There are 3 nested groupings, the coarsest first. Each group lies inside one group of the grouping before and may be the whole of it. The rows also spread widely along 13 directions, which tell nothing about the answers.
Known rows, each followed by its group in each grouping:
[  7  11   1 -31  15  18  -5  13 -46 -17   4 -25  40  10 -36  14 -44  -5
  -5  15  -5 -49  -2  16  34  46  26  21 -22  53 -20  26  18 -22 -38  26]	bav J_485 J_643
[ 10  -3  12  17   6 -75 -16 -11  40  -4   3  27  -2  -2  13 -33  16  20
  26  -4 -59 -22  22  31  -2   1  26  23 -19  -6  -1 -22 -50  19  41   7]	Dol J_105 J_135
[-20 -22 -17 -25 -10  46 -16   7  -3   5  38  24  -1 -27 -10  24   0   2
 -10 -38 -24  18  -9  32  -2  32  -7  14 -10   7 -13  -2   0 -42 -30   9]	velaf J_702 J_865
[  7  24  20  38  10 -20  33   1   3   3 -21   6  -8  -5  18 -27  15   0
  39  28  13 -13  33   4  -1 -32  24   9  29  -8  29  22 -10   6  33   5]	Fam J_544 J_546
[  1  18  -3 -33   4  -6  -9   4  25  10   4   3   2   3  36 -26  -3   7
  -3  -5 -13  -9 -17 -22   0  -4 -33 -18   4   9  -5  33  -6   5  -3 -15]	bav J_485 J_156
[ -9 -14  -4  13  15  41 -11  28 -66  10   7 -15   6 -15  -8  23  -7  36
   2  25   9   6  -8  31  50  17  32  21 -32 -19 -28 -40 -18 -43 -18   2]	velaf J_702 J_625
[  3   0  -3   8   3  12  18  12   1  19  13  19  21  -8  15 -20  11   8
   4  12   3 -12  20   3 -14  -7 -17   2  21  27   2   5  -4  -4 -15  -8]	Fam J_568 J_537
[ -7  54  -9 -53  27  24 -19  41  10  19  -4  -2  11   6  22   9 -14   4
  20  -6 -29 -40 -27   9  47  21 -17  20  -7   9 -52  35  16 -35 -39 -12]	Fam J_568 J_257
[-21  17  -8 -33 -25 -26 -20   7  12 -10  -3  20 -21 -23  50  39  -4   0
  22   1  35  37 -16  15  37 -50  29 -14  -2   2 -10   5  28 -13   2 -22]	Fam J_446 J_160
[ 11 -15 -23 -15  19  17   1  16 -46  25  35  16  44 -10  -4 -62   8  49
 -12   5  -2 -21   3 -33 -11  49 -37 -30  17   4  -9   2 -60   5 -47  42]	bav J_302 J_752
[ -7  24  16   9  -1 -16 -11 -13  49 -13 -35 -23 -17  35  29  17 -20 -36
   5  23   9  28 -24 -19  10 -47 -14 -18 -17 -17   2   5  54   4  40 -29]	Fam J_544 J_233
[ -5  16   0  10  10  67  31  14  19  26   8  11  -3 -11   9 -14  12  -8
   5 -13 -14  -2   8  -4 -35  14 -44  17  41  11  17  39   9 -20 -14  -4]	Fam J_446 J_106
[  1  47  -3 -10  -5 -31   7 -11  22 -18 -58  18   0   0 -18 -13   4 -48
  32   9  16  -9   8 -31  17 -47  14 -34  26 -10  40  39  43   8  -4  25]	bav J_124 J_10
[ 15 -31  -3  31 -10 -22   2  -7 -11 -34  22  -3  52  28  13 -35 -33  30
   9  50  -3  -3  25  -4 -17  -6  -1 -17 -20  80  13 -11  -1   7  -3  22]	bav J_850 J_88
[ -6  29  -9 -21  -2  -3 -10   9   9  -7  -3   4   3  12  44  -7  -8   4
  10  24  22  13 -13 -15  21 -39 -10 -27   9  14  -4  22  24  -5  12 -17]	bav J_850 J_339
[  1  -4 -13  15 -35 -37 -15   3  21   9 -17  16 -34 -45  40   1  22  33
  43 -16 -11  17  12  -2  14 -11  11  10 -14 -25  -3 -14 -35  14   2 -10]	Dol J_993 J_533
[  5  36 -30   6   8  62  36  29 -29  34 -27   0   9 -16  26 -19  20   1
   8  33  52  -6   2 -47  17 -27 -44 -21  49  -7   0  23  17 -12 -31 -28]	velaf J_702 J_242
[-15 -31  22   0 -12 -27   2 -17  41 -33  -7  20 -26 -14 -38 -18   6 -27
   7 -41 -52  -5  19  29 -27  -1  27 -11 -20   6  68  35 -19 -19  -3  44]	velaf J_486 J_912
[-22  -2   3 -58   6 -23 -38  21 -12 -14  22  31  40   9  -3  -1 -15  14
 -19  16 -18 -16 -15  23  41 -23  19 -24 -34  41 -13  -9  -5 -41 -37  13]	bav J_302 J_225
[  6  17 -17  30  -2  -6  17  -1  42 -13  -5  26 -19   1  44 -56  21  17
  51  16 -14  23  21 -23 -28 -17 -33 -18  44  -6  37  38 -13  13  37  16]	Dol J_993 J_757
[  2 -15  18  28  -7  19  19  -7 -10  27  14 -26 -41 -30  21  16  14  13
  -5 -24  22  21   0  14 -20  26   9  29  11 -39   2   2 -28  19  36 -20]	Fam J_446 J_929
[  8   9  -2  17   7 -20  -4   1 -20 -29  10  -4  -3  -6  -5  12 -22  17
  58   6  -5   0  18  39  27  34  55  29  -7   2 -11  12   0  -7  17  45]	Fam J_568 J_257
[ 10  25 -20 -10   4 -25   7   0 -16  11   2  27  -4 -34  -3 -14  15   3
  39 -23  19  -3  14  -4  10  25  22  -6  40 -34  -4  17 -19  19 -10  47]	Fam J_446 J_106
[  8  29 -34  -4 -14 -17  -9 -13  16   0 -10  35  32  -3  15  -6  -4 -12
  33   9  12  13   5 -30   6 -17 -21 -17  29  15 -16  -6  41  18 -11   8]	bav J_124 J_10
[ 26 -17 -15  60  -9 -39   2 -22 -31  -4  16   7  49   5   0   9 -23  16
  33  40  23  11  35  10   5  14  27  24  -4  24 -37 -68  15  33  20  18]	Fam J_544 J_233
[ -3 -12  11  11   0 -22 -21  -2 -24  15 -13   4  14 -10 -39  32   2 -15
 -14   2   9  -1   2  25  33  -6  42   6 -35 -30 -16 -65   7  -4 -11   4]	Fam J_568 J_537
[ -2  25 -10  -3  13 -39 -28 -17   3  -6   4  30   9  17   2 -11   6 -12
   8  11  18  33  -9  -6  21 -23  19 -35  16 -46  -8 -30  16  18  45  25]	bav J_850 J_339
[  0  -5 -16 -27   6 -20 -33  12 -29 -10  18 -19   9  11  30  16 -20  32
  -9  32  26  12 -28   9  44   4  15 -15 -30  -9 -46 -25  -9   3  16 -14]	Dol J_105 J_135
[ -9 -13 -14  -9   1  -7 -17  10 -20  -2  18  32  41  -3  -9  -6 -11  15
  11  19   0   7   7  10  18  -5  10 -21 -12  14  -7 -27  -3 -26 -43  37]	Fam J_544 J_546
[  3   5  17   6  27  20  22   5  -7  24  25 -11  23  32  23 -22   3  -1
 -37  37  24 -10  -1  -3 -20 -12 -28  -7  23  13  -9   2   2  10  32 -31]	Fam J_544 J_233
[ -6  13   5   9  -4 -16   1  -2  50  40 -40  45 -11 -30 -18 -23  52 -25
  -1 -30 -41 -16  14  -6 -10 -32 -14   3  10 -45  26 -19 -21   0 -12 -13]	Dol J_105 J_135
[-11  21  35  20  38  10  -7   1  46  31  -7  15  -8  22  -7 -16  25 -24
 -13  -5 -54  -8  -5  26  -9 -10 -13  24  -1 -40   2 -21  -1 -14  41 -18]	Fam J_568 J_537
[-15  31 -33 -45  17  24 -17  18 -18  -6  12  33  24   5  -4  10   0  -8
   1  19  19   8 -16  11  37 -10   2 -20  24  -2 -21   5  30 -29 -12  13]	Dol J_105 J_135
[ 11 -11  23  34 -12  15  14   4  20  16 -15 -39   5   5  21  15 -21   0
  -8  12 -17 -20   2   0 -15   3 -21  36 -32  41 -10  -5  11   1  -7 -43]	Fam J_446 J_106
[-15  49  12 -21  17  25   8   8  46  28  -7  16 -25   3  32   1  22 -33
  -6 -16  -3   8 -20  -2  -6 -27 -31   1  40 -29   1  34  25  -8  27 -34]	Fam J_446 J_106
[-18 -23  16   3  -2  35  18   3   5  -3 -15  12  -9 -11 -44 -12  24 -26
 -33  -5  -4   2  10  11 -23 -26   2 -20   3  -8  67  19  -7 -30 -14  12]	Dol J_105 J_135
[ 14 -36   6   1 -27  -9  19 -16 -30  37  17 -31 -13 -35  -3  17  12  -3
 -49 -33  54  -2   2 -10 -28  28   3  -1   3 -16  -3 -10 -30  49  -4 -23]	Fam J_446 J_160
[-24   1 -19 -17 -24  43  -3   4  25   1  -8  20 -26 -28  10  21  15 -14
   1 -22   6  39 -13  -1  -3 -22 -20 -12  11 -16  20  20  23 -29 -15 -12]	Dol J_105 J_135
[  7 -15   1  21 -19 -18  10 -21  -1  12   2   6  22  -4 -10  11   0 -25
 -16   5  31   8  17  -6 -15 -16   2  -6   5   8   1 -29  19  22   3  -7]	Fam J_544 J_546
[-20  22  16 -23  31  49  12  16   4  -9  16   2 -39  -9   9 -35  12  18
  20 -21 -29   3  -9  14 -13  28  -2   0  32 -26  41  85 -34 -33  20  36]	bav J_124 J_10

New rows. What belongs after each?
[ 11   3  16  73  22 -31 -13  -4  37  10 -37  11  19  25   4 -42  -2  18
  49  36 -64  -2  17  -8   2 -12  -9  13 -35 -24   1 -54 -15  -2  10  21]	Fam J_544 J_233
[ -2  27  27  -4   3 -23   2  11   4 -26 -22 -30 -33  -4  13  35 -14  -1
  28  11 -12 -33   4  54  43  -7  66  56 -26  14  -6  34   2 -16  48 -26]	Dol J_105 J_135
[ -1   9 -17   2  -7  20  11  -2 -32 -19  18  21  22 -10 -14   5  -9  -5
  17  10  32  14  21  11   4   0  24  -6  32  29  15  17  27 -12  -1  34]	bav J_850 J_339
[  4   2  15  12 -16 -23  -9  -4   7 -10 -14 -25 -32 -21  36  13 -15  25
  33  -3 -10   4  -2  12  21   2  30  30 -32  -3  -4  13 -14   4  25 -15]	bav J_485 J_156
[ -5  35 -18 -27  16 -21  -9   1 -20   0  23  48  26   0   1 -17  13  -4
  10  10  26   5   8  10  24 -17  26 -24  44  -7  -7  -1   8   3  19  29]	bav J_850 J_339
[ 17  -4  -9  31   8 -41 -23  -7   0 -15 -27 -14  25  26  -5 -12 -24   2
  21  35 -14  -3  -2 -14  29  -2   7 -12 -43  -5 -21 -48   9   9   2  14]	velaf J_702 J_625
[-15 -43   5  -3  15  13 -15   2 -44  -9  19 -12 -10  -5 -30  -1  -2  14
 -27   0   9  20 -15  20  12  22  25 -27 -28 -41  14 -20 -31 -17  -1  34]	velaf J_486 J_912
[  4  -6 -10  27  -5  30   9   3   8  17 -32  -7  -6 -10  -6 -17  14  -2
  -3   9   1   8  -1 -30 -11  -9 -33 -12  -1 -27  22  -7  -5   0 -15  -8]	Dol J_105 J_135
[ -9  -6   0   7  -3  48  19 -21  14  -9  27  13 -14  -7  -5 -10   4 -18
  -6 -22   2  34   7   4 -46  16 -20  -1  40   3  40  41  16  -5  28  18]	bav J_485 J_156
[ -1  -9  33   6   4  15  11   3  26  48 -15 -17 -11  -8 -17  -2  22 -25
 -45 -29 -24 -32  -2   3 -24   4 -22  18 -16 -16   8  -4 -17   3 -10 -39]	Fam J_568 J_537
[ -5  -7 -21  13 -12  25   4 -27 -45  23  16  29  10 -29 -33  28  24 -25
 -22 -11  67  53   4  -6  -7   0  13 -15  47 -50  -1 -44  29  23  16  15]	bav J_124 J_10
[-12  -4  30  -1 -14  46  -2  -7   4  11   6 -37 -28 -13 -12  62 -13 -21
 -32 -36 -13   1 -18  34   3  28  10  62 -27   3 -16   8  21 -16  23 -43]	bav J_302 J_225
[  1   1 -13 -26  -5   6   4  -9  -6 -25  48   5  14   4  22   0 -23   9
   7  -1  14   8   2  12 -16  25  -1   0  27  52  -6  45  13   8  21  13]	bav J_124 J_10
[  0  -2 -14 -42  20  36 -12   9 -40   6  59  -5  54  26  11   5 -31  14
 -42  24  16 -11 -19  12   8  33 -23   0   3  56 -49  -2  17  -8  -7 -13]	bav J_485 J_156
[  4   7  37  45  25   6   9   9  17   6 -10   9  29  18   0 -31  -5  16
  17  39 -69 -43  26  34  -1 -14   7  51 -22  48  12 -12 -11 -29  14 -13]	bav J_485 J_156
[  8  13  14  31  -2  23  28 -12   7  19 -29 -23 -10  -3 -18  10   3 -38
  -4  -5  19  -5  10 -15 -17   2  -9  14  16 -19  15  14  26  14  11 -10]	Fam J_544 J_233
[ 12   6  10   8   9 -49 -13 -22  19 -18 -31   9  25  21 -55 -30 -10 -35
   2  -3 -32 -24   8 -19   0   4   9 -21 -17  -7  26  -5   4  14  -5  52]	bav J_302 J_225
[  3 -24 -10 -16 -24  13  20  -6 -16   7  45   3 -30 -44  -1   6  21   8
 -16 -49  21   2  18  20 -34  49  10  15  33   2  11  37 -38  23  14   7]	Dol J_993 J_533
[ -3   2  -1 -45   3 -15 -17  -5  16 -19  31  -3  18  24  19 -10 -25   0
 -18   0 -10  -7 -18   1  -8  11 -15 -19  -7  42 -11  32   7   5   9   1]	bav J_124 J_10
[  3  27  22   3  34   6   9   9  -1  -6 -14 -18 -24  12   4 -46   5  13
  14   7 -16 -15  -7 -11   6  13   1  -4  11 -36  27  50 -34  -4  35  24]	bav J_302 J_225
[ -3  -1 -22   0  -1  14   8  -7 -16  -6  25  47  13 -25  -6 -30  12  10
  23  -6   8  23  20  -2 -15   8   1 -18  42   1  29  17  -8  -6  -9  49]	bav J_485 J_156
[-21 -22  23   7  -2   9 -20  18  -9  -8 -21  -6 -16 -12   1  -6  -2  31
   2  14 -22  17 -14   6  28 -27  17 -13 -52 -18  30 -11 -30 -44 -20  10]	bav J_302 J_225
[ -8  -8 -17  -3   3 -11 -17   5  21  14  -7  51  50  13 -12 -30  11 -16
 -12  19  -7  12   2 -22  -4 -44 -33 -55  -2   4  11 -41  19 -14 -50  19]	Fam J_568 J_257
[ -2  -4  -1 -31   0 -17 -21   0 -24   8  11  -6  -1 -13  10   0  -4  15
 -17  -4  19   3 -19  -2  23   6  15 -17 -15 -18 -12  -3 -20   8  -1  -1]	bav J_485 J_156
[ -1  14   7 -12   5 -57  -9   8 -15 -19 -36  14   8  -6 -32  -3   5 -12
  13  25   5 -32  14  21  48 -37  65 -11 -18  -9  19  -6 -10  -9  -2  23]	Dol J_105 J_135
[  9  15 -26  -3   6  33  14   7 -17  34  22  25  32 -18 -10   3  16  -1
  -6  -5   0 -26  16  13  -4  31 -17  35  37  17 -34 -11   3   4 -11 -13]	Dol J_105 J_135
[ -3  54 -30 -22  48  -8 -21  14  31   1   5  46  16  27  30 -56   9  10
  50  12 -45  -6 -13 -12  22  10 -38 -22  36 -26 -27  18  -1 -10  11  34]	velaf J_486 J_912
[  4 -24  14  56 -28 -34  -9 -24  70 -14 -39 -15 -33   6  36 -14   4   2
  15  12 -29  36   1 -17 -25 -43 -20  -5 -38 -20  33 -23  -4  20  45 -32]	Dol J_105 J_135
[-14   2  14 -55 -24 -31   6  17  17   7  14  15 -17 -42  27   8   5   8
   8 -39 -11 -38  12  31   8  -8  30  13  -7  37   8  56 -33 -19 -31 -12]	Fam J_544 J_546
[ -8  23   6 -14  19  -5 -28   9   1  37 -34   8   0  -6   2 -13  17   0
 -11   3 -12  -3 -26 -22  37 -19  -7 -16 -17 -59 -12 -32 -11  -7 -15 -11]	bav J_485 J_643
[  4  17  -5   6   7 -32 -13   6  16  -6 -26   9   7   6   7 -16  -3  -4
  27  14 -20 -12   2  -4  26 -17   7  -8 -16  -4  -5  -8   2  -8  -2   6]	velaf J_702 J_625
[  9   7   0   3  38   2  -6  -7   2   2  -3   3  37  42 -31 -61  -3 -10
 -22  19 -19 -11 -11 -40 -15  17 -42 -42   8 -19  14  -1  -9  11   1  42]	bav J_302 J_225
[-10 -24   4 -13   3  29  10  -2  -1  -7  65  -2 -30 -12  29  -2   5  18
 -16 -29  -1  22  -1  39 -31  35   0  16  18  10   4  37 -29  -9  46  -6]	velaf J_702 J_625
[  3   4  -9 -19 -25 -13 -10 -12  -8 -22  13 -20  -5  -9  27  36 -30   3
  13  -3  28  15  -9   6  13  12  19  10  -6  27 -22  22  26  15  17 -10]	bav J_124 J_10
[-20 -16 -14 -19   8  15 -35  21 -19  16  51  34  23   0  21  13  10  39
 -19  18 -14  23 -13  40  23  -1  -1   5 -15   5 -42 -56 -18 -28   3 -14]	Dol J_993 J_757
[ -1 -26  -7  -2 -18  20  -1  -3 -17   2  24   1   3 -25  -1  -4  -2  22
  -9 -19   2  13   1  -6 -13  26 -10  -1  -4   9   7   7 -22  -2 -20  15]	bav J_302 J_225
[  5 -14 -16   3 -17 -39  -5 -14  22 -33   5  19  28  13   8  -9 -22 -11
  20  16 -11   1  15   2  -4 -14  -1 -18 -10  54   2  -1  25   7  -3  13]	velaf J_486 J_912
[  6  -6  18   5  29   2   3  -4 -10   4 -10 -18   5  26 -59 -22  10 -30
 -44   5  -8 -28  -1  -2 -11  22   1 -14  -5 -29  23  -3 -17  12  17  24]	Dol J_993 J_533
[  3 -19   5  23 -26  47  32  -9 -12  17  29  -8 -11 -40   6  21   3  10
   1 -30   3  -1  23  22 -36  38   0  55  22  34   6  24  -8   5   6 -20]	bav J_124 J_10
[ 13   3  17  45 -21 -63   2 -17  12  32 -40  13 -21 -45  -7  13  27 -10
  32 -25  -6  -9  27  12  13 -12  48  34 -10 -50   1 -48 -23  32  12  -4]	Fam J_446 J_929
[-18 -43  11   1 -21   1 -10  -6  -3 -50  20 -11 -27  -9   1  27 -24   7
   5  -3  -3  33   0  45   5  -4  43  -1 -43  21  29  14   0 -37  16  15]	velaf J_702 J_865
[  4   9  21  48  12  28  37 -10  16  -8 -15 -10 -27  -3 -15 -18   5 -19
  30  -6 -10   5  23   7 -33  17   4  21  31 -16  50  43   3  -3  31  30]	Fam J_446 J_929
[ -3  13  -9 -20  -4   5 -12 -17  17  -7  12 -10 -49 -18  37  -6   0   8
  17 -37   8  43 -24 -17  -8  30 -12 -11  20 -50   5  44 -10  20  39  11]	bav J_485 J_643
[-21   8  -3 -50  -6  27 -32  14 -13   3  25  -3 -14 -21   0  41 -14   8
  -7 -39 -13   6 -26  33  33  32  21  19 -22  -4 -29  14   1 -34 -16   2]	bav J_850 J_339
[ 20 -18  13  63  -6  23  21  15 -48  10 -22 -24  44  -9 -27  -3 -20  27
  14  42 -12 -43  39  11  12  11  22  43 -34  55   4 -32 -11 -16 -38   2]	bav J_850 J_339
[ 17  15 -22  31  -1   2   2 -16 -35   3  -7  10  41  -4 -29  15 -14  -9
  27  19  20   1  19  -4  16  22  17  20  19   5 -25 -35  35  18  -2  25]	bav J_124 J_10
[  7   7   4  13  -7   1  19  -3  61  18 -47   7  -5   3   4 -47  21 -34
  -7  -7 -29 -21   7 -45 -32 -37 -57 -28   4   0  43  24   3   1 -21 -21]	velaf J_702 J_865
[  3 -16  12  11  -9 -39   0 -12  -2   2  -5   4 -11 -18 -12  -9   8   0
   6 -13   9   6  14   2  -4  -1  29 -13  -9 -30  20  -7 -27  15   4  27]	Fam J_544 J_233
[ 11  21   8   9  16 -54 -17 -21  35 -29  -7   0 -18  19  -6  -9  -6 -12
  32  -5 -36  -7   4  27   8  18  34  20  -6 -25  -2   8  -5  21  70  23]	Dol J_105 J_135
[-22   6  19 -13  38  26 -21   0  -4  35   4  24 -13  -4 -39 -21  36  -9
 -33 -27 -28  12 -24   8   0  13  -3 -15   8 -86  15 -21 -32 -16  11  26]	bav J_124 J_10
[ -7  23 -12  28  16  28  29  -5  12 -27   0  26 -30  -5  13 -33  16  -4
  57   5   2  32  19   4 -15  -3   0  -8  60 -25  46  54  10 -11  45  40]	velaf J_486 J_912
[ 16  10 -34  26 -19  32  29   4  19   4 -24   3  19  -8  24 -24   1   1
  26  24   9  -3  18 -43 -23 -11 -56  -6  29  36  12  25  23   9 -25 -16]	Dol J_105 J_135
[  8   5 -19  11  19  49   4   2   0  19  23  12  35  11  10 -37  -6  16
   1  10 -23   0  -1 -21 -24  33 -59   2  23  18 -12   4   2  -4 -14  10]	bav J_485 J_156
[ 20 -46  32  15 -27 -49   4 -14   7 -19 -23 -73 -32  -5  -7   0 -26   1
 -14 -17   6 -18   0 -11 -15  22  23  -9 -65   0  29  24 -34  33  -2   2]	Fam J_568 J_257
[  4   6  -5  23 -17   1  11   7  21 -10 -33  -5 -16 -17  20  -6  -4   4
  39   5 -14  -4  13  -8  10 -17  -1   9 -12  13  18  21   2 -15 -12  -8]	velaf J_702 J_242
[ -2  15  -7   2  -1  10 -19  -3  42   4 -25  -3  18  26   2  17 -13 -28
 -10  16 -28  -1 -19  -5  10 -17 -34   9 -24  10 -25 -25  46  -8   2 -36]	Dol J_105 J_135
[-26 -42  36  31  -3  29  -2  -9  25 -13 -12   8   6  12 -53  20  -4 -41
 -34  -1 -51   2   8  46 -16 -27  13  15 -45  25  45 -29  25 -49  -6  -4]	velaf J_486 J_912
[ 20  14 -22  26  12   2   2  11  -2  14 -23   3  49  21   8 -28  -5  11
  12  53  -8 -23   6 -27  12  -8 -35  -2  -1  19 -25 -33  10   8 -15 -13]	Dol J_105 J_135
[ 18 -21  29  19  20 -36 -18   6 -19  -2 -36 -47  50  48 -27 -31 -33  10
 -38  58 -20 -48 -13 -29  25 -10  -5 -23 -77  22  -5 -44 -17   7 -24  -2]	bav J_302 J_225
[-19  28 -22 -58  19 -29 -37   4   6 -15  25  42 -10  -1  14  -4  12   5
  11 -10   1  24 -23  21  34  -3  21 -28  18 -45 -18   8  -9  -9  29  27]	Dol J_105 J_135
[ -2  67 -14   7  24  36 -13  14  24  18 -60  13  34  26  -8  -1 -10 -31
  32  33 -30 -14 -18 -33  38 -25 -39   4   6  -8 -22 -10  66 -26 -30  -6]	bav J_124 J_10
[ 14  31  21  54  25 -14  16   4  34  17 -36  12  24  26  29 -56  13  12
  32  54 -40 -29  23 -16  -7 -42 -23  14  10  15  13 -10  -6   7  30 -22]	bav J_124 J_10
[  5 -40   2  -1 -23  22   7   0 -38 -13  32 -32   3 -25  11  12 -29  36
  -7  -2  12  -1   6  16  -8  39  14  18 -25  49   2  22 -21  -5 -18   1]	bav J_485 J_156
[ -2   3 -11  10 -23 -16 -18 -20  67 -39   5   2 -33   0  36  13 -23  -7
  54 -31 -49  34  -3  16 -11  17  -7  22 -16  15  -5  28  25  -7  35   6]	velaf J_702 J_625
[-17   1  -9  -3   7   6  -5   5  23   7   8  67  26  -8 -23 -21  25 -20
   5 -10 -41  -2  19  23  -6 -22  -4  -6  14  13  19 -16   4 -38 -24  22]	velaf J_702 J_625
[ -1   6   0 -39   1  11  23  -6 -19   9  48  16  20  -7  -1  -3   8 -15
 -36 -13  33 -20  10  16 -26  12   2   1  50  42   2  41   3  16  16  -8]	bav J_124 J_10
[  5 -13 -18   9 -10  -4 -15  -7  22  -2 -10   7  18   3 -12  -7 -12 -12
   6  -9 -31   3  -1 -14  -4  13 -25 -10 -24   8  -7 -21  11  -5 -28  14]	velaf J_702 J_625
[  2  19   1  25   2  14   9  33 -38  33 -37   3   5 -39  -3  14  16  21
  33  16  -6 -37  19  21  56 -11  36  45 -17  -7 -20 -29 -16 -32 -36 -21]	velaf J_702 J_625
[-12   7  18  -2   9 -18  -6 -17  51 -18 -13   5 -24  27  -2 -17   6 -43
 -10  -5   2  31 -13  -7 -20 -37  -8 -45   7 -34  45  25  24   3  39  12]	Fam J_568 J_257
[ 13   3  18  25  20 -37  -7 -23 -40 -20  -3 -21   7  20 -44  -1 -13 -13
  -4  16  20  -5   9  17  18  21  63   2  -9 -31   3 -23  -1  27  53  42]	bav J_850 J_88
[ 12   6  15   6  -4 -31  24   6   2 -17 -29  -4  43  14 -25 -18 -24 -23
  13  33  -5 -58  33  -2   3 -24  19  -4 -14  69  28  27  16 -10 -39  18]	Fam J_544 J_546
[ -6 -33  -7 -10 -17 -19 -32   2 -31 -10  35  15  28 -18  -8  14 -19  36
   2  -7 -17   2   7  36  20  23  40  10 -43  32 -21 -38 -24 -17 -29  27]	bav J_850 J_88
[ -1 -51 -20  22 -63   9  13  -9 -40  10   3 -11 -30 -71  12  41  11  18
   4 -24  78  57  12 -10  -5  -5  23 -17  -4 -24  18 -17 -10  16 -32  -3]	Fam J_568 J_257
[ -6  36  -4   5  -1  21   5  15   5  -6 -23   9   3  -1  42  -1 -10   9
  37  40  10   8   0  -7  28 -45  -4   3  11  25   4  23  34 -25   3 -22]	bav J_485 J_156
[ 22 -11  14   4 -20 -65 -16 -16  13  15 -29 -35  -8 -14 -13  21 -15 -15
  -7 -29  -6 -26  -6 -10  10  25  20  12 -50 -20 -23 -27 -15  41 -12  -5]	Fam J_446 J_106
[  6 -18  20  -3 -37 -18   9 -31   9  -7 -19 -41 -31 -17 -17  30 -11 -37
 -27 -34  26   1  -4 -10 -20   6  18   0 -16  -1  27  27  13  35  16 -15]	bav J_124 J_10
[-10 -22  36   4  21 -34 -19   2  17   1  13  15  16  24 -15 -12   7  -6
 -33  13 -50 -26   4  50   6 -23  26   9 -44  12   3 -42 -25 -23  27 -13]	velaf J_702 J_865
[ -9  63 -25 -28   7  39   3  23 -22  -1 -49   0   3  -5  10   9  -7 -16
  32  32  48   7 -21 -40  52 -36  -9 -32  31 -18   1  40  55 -22 -31   3]	bav J_124 J_10
[  3  37   6  23  19 -23  -4  -5   2   2 -15  10 -29  -8  27 -24  20  17
  43   9   3  21  -1  -7  23  -9  18   4  24 -65   3   4 -19  15  61  12]	bav J_302 J_225
[-14 -11 -17 -17 -16 -21 -15  -6  21   7  42  50  -3 -24  38  -8  15  21
  18 -23  -1  39   5  11 -13  -6  -4 -18  17  -7  -6  -5 -17   0   1  15]	Fam J_544 J_233
[  8   2  10  19  18 -12   9  11  -2  24 -16   9  40  13  -8 -37   4   4
  -3  32 -13 -34  17 -15   0 -17 -14 -11  -6  13   4 -20 -13  -2 -28   6]	Fam J_544 J_233
[-10 -43  18   5  -6  -3   2  15 -37  -2  23  22  32 -19 -15 -22   3  38
 -18  20 -11 -15  23  26   3 -13  28  -4 -27  44  28 -18 -48 -32 -34  20]	bav J_302 J_225
[ -6  40 -10 -45   2  28   6  16 -15  23  23   4  -8 -22  30  13   8   8
   2 -22  17 -17  -8  12  19  18   3  23  34   9 -29  43   2  -5   2 -22]	bav J_850 J_88
[ 12   3  16  22 -16  16  12   7   6 -13 -46 -71 -31  -2   4  28 -35 -10
  21   1   5 -14  -8  -9  13  16   5  22 -41   6   8  40  21  -5 -12 -14]	Fam J_568 J_257
